The rows are grouped in 3 different ways at once. Each group adds its own fixed numbers to the row, and there is some noise. The rows also spread widely along 13 directions, which tell nothing about the answers.
Known rows, each followed by its group in each grouping:
[-35 -48 -31 -16  15   7 -43   3 -45 -54  16  40  16 -68  -6  22  35 -19
  21  24 -48  45  48   8  61 -67 -63  58 -36  26  14  25  -4]
z138 z505 z356
[-46  15  11 -24  70  17 -19   0 -14 -19  -6  -1 -37 -19  18 -44  69   3
 -29  39 -23  33 -65   4  -4 -36  -8  -4 -28 -31 -32  21   3]
z116 z392 z331
[ 15  22  10  34 -12  45 -16   3   2  34 -31 -28  24 -23  36  45  18  59
  29  19 -23   4  34   4 -29  10  33 -87 -45 -28 -10  65  -9]
z138 z104 z439
[  1  -3   5  27  10 -31 -11  34 -16 -11   3   1  -6 -34  16  31   5  25
  15   5 -37  38  -8   0  19   8 -12 -14  -3  43  12  32 -13]
z884 z505 z331
[ -6  23  27 -22  20   7 -13   7  -9   6  -4   8  -6  -3  11 -17  16  27
  -6 -25 -16   3 -28  -2   0 -14  22 -20 -39 -26   9  41  22]
z17 z104 z303
[ -7  40   4 -42 -12  -7 -30   5  27 -31  20 -10  11  32  -4 -18  30   2
  11 -45 -12  -2  14  26  11 -29  30  -1 -33 -39  12  17  -5]
z17 z298 z439
[  4  17   7   3  -5 -37  -3  13 -18  -8  -7   8  -1   3  17  19  11   6
  -6 -35 -10  -9  16  -9   5 -34 -24  23  -8  -6   4   2  14]
z884 z298 z303
[  6  18 -15 -26 -16 -14 -11  37  14  -8  -3 -23  29   5 -13  21  26  21
  47 -45   3  10   6   8   1 -26  25  -3 -45  11  42  43 -28]
z116 z72 z356
[-39  -1  12 -43  57  -1 -36  16  -9 -77  30  11 -32 -24  21 -46  62 -19
 -11  50 -62  41 -20  32  52 -31 -19  41 -29  -8 -13  18  13]
z884 z72 z356
[  3  -8  15   3   2 -15  26  28 -23  -3 -21  -6 -12 -12  23  13   7  14
  12 -12 -36  17 -29 -15   6 -14  -6  14  -2  10  14   0  21]
z116 z392 z439
[ -2  13   8   8  29 -38 -25  34   1 -19  16  -3 -25 -10   0   3  20   0
   3 -29  -9  52   2   4   7 -16 -32   6 -21  71   4  18 -12]
z116 z505 z331
[  39   27   10   52   13   34  -60    5    1   73  -31  -43    8  -12
   40   32   34   63   -4   36   13   25   41  -17  -43   27   -5 -110
  -45  -14  -14   50  -25]
z116 z298 z303
[ 44  50  33   5 -16   0  -6  42   8   6 -28 -36 -15  -1  68  -2  36  27
  28 -12 -12  -5  34  -7 -16  23  -9 -22  -4  14  26  10  21]
z116 z72 z439
[ 35  23  26  14 -34 -39  -8  13   9  28 -11 -28   1  23  22  17  -8  30
   0 -56   9  -5  23 -13 -24   0  15 -21 -11  -8  18  -4   2]
z884 z104 z356
[ 14   6  -8  18   4   8 -34  12  -5   5  -4 -22  23 -10  16  40  33  18
  24   3 -14  30  50   6   0 -20 -10 -39 -45   3  -5  34 -27]
z884 z298 z303
[ 21 -14  19  27  16  -9   5  15 -18  11  -1 -17  -9  -5  15  24   6  18
  -7  -7 -20  42   0  -5  -4   7 -26 -14 -21  33  -3  19   5]
z17 z505 z303
[ -2 -22   2   2  12 -22  -6  13 -29  -6   6   4   1 -13  11   7   7  -6
  -1  -9 -27  27  -4  -7  28 -29 -20  21 -24   1   5  -1   9]
z884 z392 z303
[ 15 -21  33   9  12 -13   7  -4 -30  31 -18 -22  -4  -6  24 -10   0  -7
 -11 -31   2  12 -17  -7  17 -41  22 -18 -52 -15 -12 -20  33]
z116 z104 z303
[  7 -46   5  22 -26 -21  12  19 -24  -7  -3 -20  27 -21  20   2   9  -6
  36  13 -28  16 -37   6  44  -9  24  -1   2  -7  30 -10 -17]
z138 z104 z331
[-21  -8 -13  23  45  -2 -42  17 -15  30  -3 -16   7 -24  -6  25  22  31
  -2  41  -1  32 -28   1  13 -15  -2 -34 -54   8 -10  55 -32]
z116 z298 z356
[ 18  -5   6  24  10 -25 -40  27 -21  44   4   1  15 -23  12  13 -16  15
  -7  -5   9  11   6 -24  19  10 -35  13 -38  35  29  29   1]
z884 z72 z303
[ -2   5 -12  16 -22 -19  42   6  -7 -14  -9   2  19  19 -11  71  -1  37
  -4 -48 -12  -1  17   1 -27 -47 -30  23 -22   0 -13  32   1]
z17 z104 z356
[-28   5  -3 -33  12  -7 -59 -16 -13 -27   7  31  -3 -28  -6 -20  48  -8
  -7 -10 -23  43   9  -5   7 -71  -6 -12  -3 -26   6  -3 -25]
z138 z505 z303
[ 15  21  19  27 -44 -61  -4 -16 -11  19  -6 -20  10  17  54  11 -14   2
 -20 -31  10 -45  37  16  41 -55  34 -36 -22 -70 -22 -37  32]
z884 z505 z303
[-20  26  -8  21  29 -53 -38  30  11 -20  21 -27 -12  15  14 -12  52 -12
  -4  30   8  27 -27  26  26 -26 -16 -10  -7  18 -13   4 -46]
z116 z298 z331
[  13   51   33   -9  -17 -100  -38   45   -1   -7    3  -15  -32   -7
   58  -39   26  -40   23  -49   12   -2    9   -3   39  -33   -8   12
   22   41   41  -61   -3]
z884 z104 z331
[  9   3   9   0 -19 -55 -24  11 -18  29   6   1  -3 -17  -3   0 -28 -15
  14 -87   9  14  13 -19  25 -42   4  18 -38  38  42 -24   9]
z138 z392 z331
[ -4  29  29  -8  -6 -42   6  41 -44   6 -43  12 -26 -58  60  13  24  23
  36 -14 -33  -5 -28 -21  29 -39  22 -40  17   2  29  -4  24]
z116 z505 z303
[  1  62   3  -1 -24 -57 -39  48  -6  37 -22   2 -10 -24  31   7  14  20
  38 -43  15 -18  -2 -29  -8 -11  -4 -17  14  34  69  15 -24]
z138 z392 z331
[ 11  -4  20  50  -9 -30  -9  -1 -35  50 -30  -2 -16 -28  28  42 -29  35
 -22  -8 -13  -6   8 -29  -1 -14 -19 -20  -8   2   0  -1  23]
z138 z298 z356
[ -5  26   9  -6   0  20  -9   2  -7  -9 -21   2   9 -25  29  21  32  37
   3 -11 -21  -4  22   1 -16 -25   7 -26 -32 -39  -9  44  14]
z884 z104 z331

New rows, each followed by its group in each grouping:
[  4  18  12   5  10 -37 -38  29   5  15  22   1  -4  -5   2   3 -20  13
  -2 -19 -15  26  -8   2  24   3  -8  -2 -27  39  20  27   0]
z17 z72 z439
[-25  37  33 -30  21   1  -5   5 -33  46 -30  21 -15 -43  37 -14 -13  25
 -22 -19  -5 -47 -51 -25  16 -30  22   4 -53 -41  13  36  63]
z17 z72 z439
[  3  13  14 -15  12  -7 -23  23  -7  15  -1 -10   5 -11  22 -18  15   2
   1   1  -3   0 -21  -8  12   1   2  17 -32  -3  26  20   5]
z884 z72 z439
[-10  -7   6  10 -19 -32  47  -1 -10 -31 -13 -23  -8  16  27   5  30  11
  -5   2 -31   1 -53   9   8 -48  31 -17  27 -70 -21 -30   1]
z116 z392 z331
[ 11  -2  11  15   2 -19  21  23   4 -27   7 -50   7  33  30   3  55 -13
  22  17 -17  30 -20  34  13 -22  16 -29 -11  -4 -16  -7 -31]
z17 z104 z303
[-11  17 -11   3   2   6 -33   0  -5 -13  -3   6   4  -3   2  20  29  29
  -9   4 -11   2  28  -2 -18 -23 -37  14 -18 -14   6  44 -12]
z138 z298 z356
[ 23 -10  19  34 -18 -25 -12   7 -34  32 -25  -8   3 -41  50  26  -2   7
   5 -14 -11  10  29 -23  13 -21 -20 -15 -12  10   3 -16  15]
z884 z104 z331
[ 13  12  12 -25 -17  -3  -9  23 -22  -4 -16  24   6 -36   8  40 -13  33
  32 -77 -33   4  55 -19   1 -24  -8  21 -46  24  40  45  42]
z884 z104 z356
[ -3  26  13  -7  27   1  24  49 -28   1 -36 -20 -16 -35  45   7  51  13
  35 -11  -5  -6 -31 -10  -4  -5 -12   9 -30  39  25  39  12]
z116 z505 z331
[ -3  -6   7  30  26 -22 -25  18 -22   7   4  10  -5  -9  24  -7   9  -1
 -34  27   2   8  -3  -6  16  -4 -69  45 -19  25  -9  13  16]
z116 z104 z439
[ 37  11  22   8 -42 -29 -21  13   3  23  -1  -3  19  -1  11  24 -36  17
  15 -75  -8   4  58 -10   8  -6  14  -6 -36  12  28   6  27]
z884 z104 z439
[-12  35 -18   1   7 -28 -68  37 -27  46 -22  21  27 -45  26   4  31  17
  19  12  37 -20  -1 -30  14 -25 -45  -2 -22  16  51  46 -28]
z116 z104 z303
[ -3  -6   1  13  18   6  21  26 -21  -7 -12 -17   3 -10  26  24  18  14
  14   5 -27   6  -4   5  15 -17 -10  16 -47   9  -5  30  23]
z116 z392 z439
[ 29 -59  21 -13 -27  29   9 -47 -13  -4   7  -8  19  18 -13 -12 -23   3
 -40 -64 -18  29  26  -6   1 -33  17  25 -47 -60 -16 -25  53]
z116 z505 z439
[ 37  18  18  30 -25 -42   7  38   5   4 -14 -64  -7  38  52   3  29  13
  18  -1   2 -13   8  10   7  13   8 -19   4  -3  14 -18  -5]
z116 z298 z356
[-20  -7  -5  26   7 -31 -15  29 -25  20 -12 -10  12 -20  14  21   8  20
  14  38  -8 -15 -52  -3  29  -8   5  -3  -8  -6  26  32 -28]
z138 z298 z356
[ -1  21  12 -18  -6  -3  -7   3  -6  35 -30 -21  -5  -4  15  -4  23  36
  -1 -31   7  -8 -27 -21 -22 -30  35 -31 -32 -49  16  15   6]
z116 z392 z356
[ 25  16  -6  65 -40 -73  26  55 -19 -15 -34 -46  -6 -10  73  73  43  15
  47  26 -21   8  37   9  14 -32 -37 -35  45  44   0 -27 -33]
z116 z505 z356
[ 34 -18  26   3 -62 -24  76   1 -16  -2 -16 -43  10  48  32   7 -11  17
  -8 -51  -5 -47 -19   3   1  -7  25  34   4 -61  17 -27  42]
z17 z505 z356
[ 24  -2  19  -3  11   1   5  41 -21  -6 -23 -24 -15 -13  42  -6  42   6
  25  -8 -16  16   7 -14  -6   9 -43  31 -15  43  33   9  18]
z116 z104 z356
[ 17  12  31  14 -38 -56  -5  15 -36  43 -19  -3  -7 -23  61   2 -40  20
 -11 -37   5 -59  17 -17  44  -9   9  13 -20 -24  31 -12  65]
z884 z505 z356
[  3  17  14 -11   5  15 -39  -1   3   9  -2  -2  -9   3   6   0  20  44
 -17  -1 -19  13   4 -10 -19   7  -7 -20 -16 -30  10  37   0]
z17 z298 z356
[ -3 -18 -20   6 -27   1 -30 -17  -7  17  -3 -10  37  -9 -11  25  12  24
   2  -5   6   8  17  -4  -3 -38  11 -18 -28 -42  13  21 -33]
z138 z505 z356
[-10  -1   2   6  11 -15 -14   9 -13   5  -8 -22   6 -22  24  -4  34  -3
   2  19  -4  21 -30   6  25 -44  18 -29 -28 -20  -8   0 -16]
z116 z72 z331
[-39  59   9 -11  34 -58 -49   2   7 -25  15   5 -39  18  27 -22  42  -4
 -48   9   2 -12  -7  20  14 -56 -20   9 -10 -31 -31  -5  -4]
z884 z298 z356
[ 11  31  21 -29 -39 -69  -4  12 -13   4 -16   8 -19  -1  21   0   0   6
  -1 -87   3 -17   7 -32  -9 -48  -4  30  22  -9  38 -40  14]
z884 z505 z356
[ 10  25  17  -5   1  11  27  17  -1 -10 -30 -28  -9   1  24  30  39  24
  23 -37 -23  21   8   3 -27 -30  23 -35 -27   1 -14  14   5]
z116 z505 z439
[ -3 -36   9  46  21 -14 -33   0 -34 -12  19  31 -18 -56  10  37 -31   9
 -16  12 -63  65  50   1  44 -15 -54   7 -26  62 -23  14  29]
z138 z505 z439
[ 43 -39  15  18 -43  -5 -22 -21  -8  24   0 -12  16   5  -7  26 -33  35
 -18 -46 -23  28  46 -23  -6  -1   7 -12 -13 -31  13 -14  15]
z884 z298 z356
[ -16   31    6   29   28  -60 -102    6   -9   46   23  -29  -19  -40
   52   -6   -4  -15   -2   22    9   18   65   32   89  -52   21  -72
 -102   10  -25   -4    4]
z884 z392 z356
[ -2 -10  -6  21   7 -45 -17  20 -17 -12  11  -4  -7  -2   8  15   9 -11
  -2 -10  -2  18  19   4  21 -22 -56  51 -16  51  15   4  -9]
z138 z505 z356
[ 15  15   7  16 -12 -34 -15  37  -5   1 -11 -30  -5   9  34   8  28  17
  15   8  -5  -8   1   1  12   4 -14  -3   1   4  23   9  -7]
z116 z298 z356
[-41  23  11 -42  32  41 -28 -12 -18  14 -23  35   0 -40  -6  -9  16  46
 -13 -18 -15 -19 -31 -14 -17 -32  23  -3 -69 -49  11  82  27]
z138 z104 z356
[-18  16 -18 -14   2  -8 -23  -1 -33  33 -33  -6  27 -30  21  10  49 -12
   1 -15  38 -32  -7 -24  -5 -64 -20  27 -39 -32  12   6 -20]
z884 z298 z331
[  4 -31  14   9 -18 -20  -7 -16 -23  12 -15 -33   3 -12  20   6  14 -12
   9  -6 -17  15  -2   3  31 -59  38 -30 -26 -40  -6 -43  -2]
z138 z298 z356
[ 14 -18  -3  14 -31 -45  26  16 -12 -57  22   1   3  17  10  23   6 -12
  -1 -35 -30  19  28  15  24 -28 -52  60  20  23   4 -18   8]
z17 z505 z331
[ 10 -21 -20  13 -13   0 -10  18 -27 -21  -8 -12  35 -16  24  32  49  -2
  27  27 -16  13  27  -2  18 -24 -40  17  -1 -13  13  10 -28]
z884 z298 z303
[ 42  22  31  46 -26 -12 -51 -24   9  73 -13 -63  -3   9  45   9  -8  29
 -15 -27  24   2  70   4  -7  -6  41 -96 -65 -23 -16 -12   8]
z138 z505 z356
[-17  -4   3 -29  13   7 -18  27 -28   2 -11  45   9 -36 -10 -12   8  16
   6 -17 -17   1 -45 -37  -9   4 -41  72   1  18  60  49   5]
z138 z104 z439
[ 14 -29  15 -37 -18  31 -10 -15 -38  27 -29   8  16 -39   6  -1   2  28
  -1 -44 -13   1   5 -39 -10 -16  11  21 -36 -42  37  16  33]
z884 z505 z356
[ 24 -22   0   7 -20 -20 -38   1  -6  23   7 -14  21  -4  -3   5   0  -7
   2 -35   8  40  28 -11  11 -25  -6  -5 -29  12  16 -16 -15]
z116 z505 z439
[-16  40   2  -6  12 -13 -59  16  -7   4 -12  -3 -13 -33  28  11  37  14
  23   1 -14   6  37   6  18 -38   0 -34 -40   6  13  30 -11]
z138 z298 z356
[ 17  19  33  31  18 -31  11  18 -19  30 -23 -29 -25  18  39  -3  22   4
 -16  -8  11 -12 -36 -19 -18   0 -23   4   3  13   4 -13   5]
z138 z298 z303
[ 21  30  22   7 -15   9  -9  10   5 -28  -5  -2  -9   1  32  18  18  20
  13 -31 -38  12  68   8 -17  -9 -21  -1 -20  13  -1  21  25]
z138 z104 z439
[ 27 -23  24 -36 -31   2  -3  -2 -15   9  -6  -1   4   0  -7 -20 -24  17
  -1 -91  -8   2  13 -22   8 -13  26  32 -41 -21  47  -2  52]
z116 z505 z356
[  9 -53   2   6  10  -3 -27  15 -29  20  11  -2  10 -46  -7   4 -15   2
  19 -13 -35  62 -14 -17  35   4   6   3 -35  29  32  10  -4]
z884 z392 z331
[ 26  -5  -7  25   1 -54 -26  33  -4   6  19 -43  28  23  16   6  34 -43
  24 -19  31  27  35  14  25 -29 -41  26 -43  57  14 -18 -41]
z884 z104 z303
[ 11 -14 -28  13  -6  18 -21  22   3 -15  15 -18  48   2 -10  38  18  21
  26  -6  -6  14  38  18   8   9 -12  14 -52   6  18  64 -26]
z884 z298 z331
[-25  46  10 -32  34 -30 -63  11  -4  22 -10  25 -30 -32  -1 -14  21  25
 -23 -25   4  23 -19 -28 -15 -46 -17  -6 -22  12  16  23  -4]
z116 z72 z356
[-53  61 -20 -80  15  25 -68   0  21 -64   9  35  -8 -12  -8 -29  84  24
  13  -7 -30   7  23  13 -16 -56  -2   6 -19 -56  23  63 -20]
z138 z392 z356
[ -1   0 -28  45 -29 -31 -49  27 -14  17   0  18  52 -29  17  50   4  48
  17  49 -12   1  19 -10  23   1 -23 -36  19 -18  26  54 -51]
z884 z104 z303
[-11 -26   9  11  27   5 -24  -2 -25  12   6  21  -4 -38  -7   5 -10  32
 -32   2 -26  31 -28 -17   6  10 -16  13 -23   1   1  45  12]
z884 z505 z331
[ 52  -5  49  43   5 -11 -20  14 -21  67  -9 -48 -21 -12  58 -20 -15   5
 -11 -13  12  14  12 -13   9  40 -13 -27 -44  37  10 -10  37]
z17 z104 z331
[  3 -27  -5  19 -24 -27   5   9 -17 -37  14   5  16 -11  13  23   1  10
  -3  -2 -35  11  17  10  33 -16 -16  25   6 -15   1   6   7]
z884 z505 z331
[-36 -28   0  -4  75  18 -27   5 -30 -53  22  38 -33 -32  -8 -13  42  -2
 -25  43 -66  74 -21  -2  10 -21 -76  45 -12  33 -16  33   6]
z138 z392 z303
[ 18  23  30   0 -30 -21   6   8 -12   8 -31  -4 -19 -10  32  15  10  30
  19 -44 -33   9   8 -23 -19 -26  23 -45  16 -21  22 -13  14]
z138 z392 z303
[  9  25  15   9 -34 -31   4  33 -17   0 -30 -28   1 -25  61  25  26  13
  55 -11 -22 -23  27   9  25 -29  27 -35 -17  -5  28   2   6]
z138 z104 z356
[-31  60   2  17  21 -28 -30  20  10 -25   5   1 -27   7  41  -1  47  19
 -12  45 -24  -5   0  20  -1 -18 -31 -14   7 -13 -20  27 -14]
z138 z392 z439
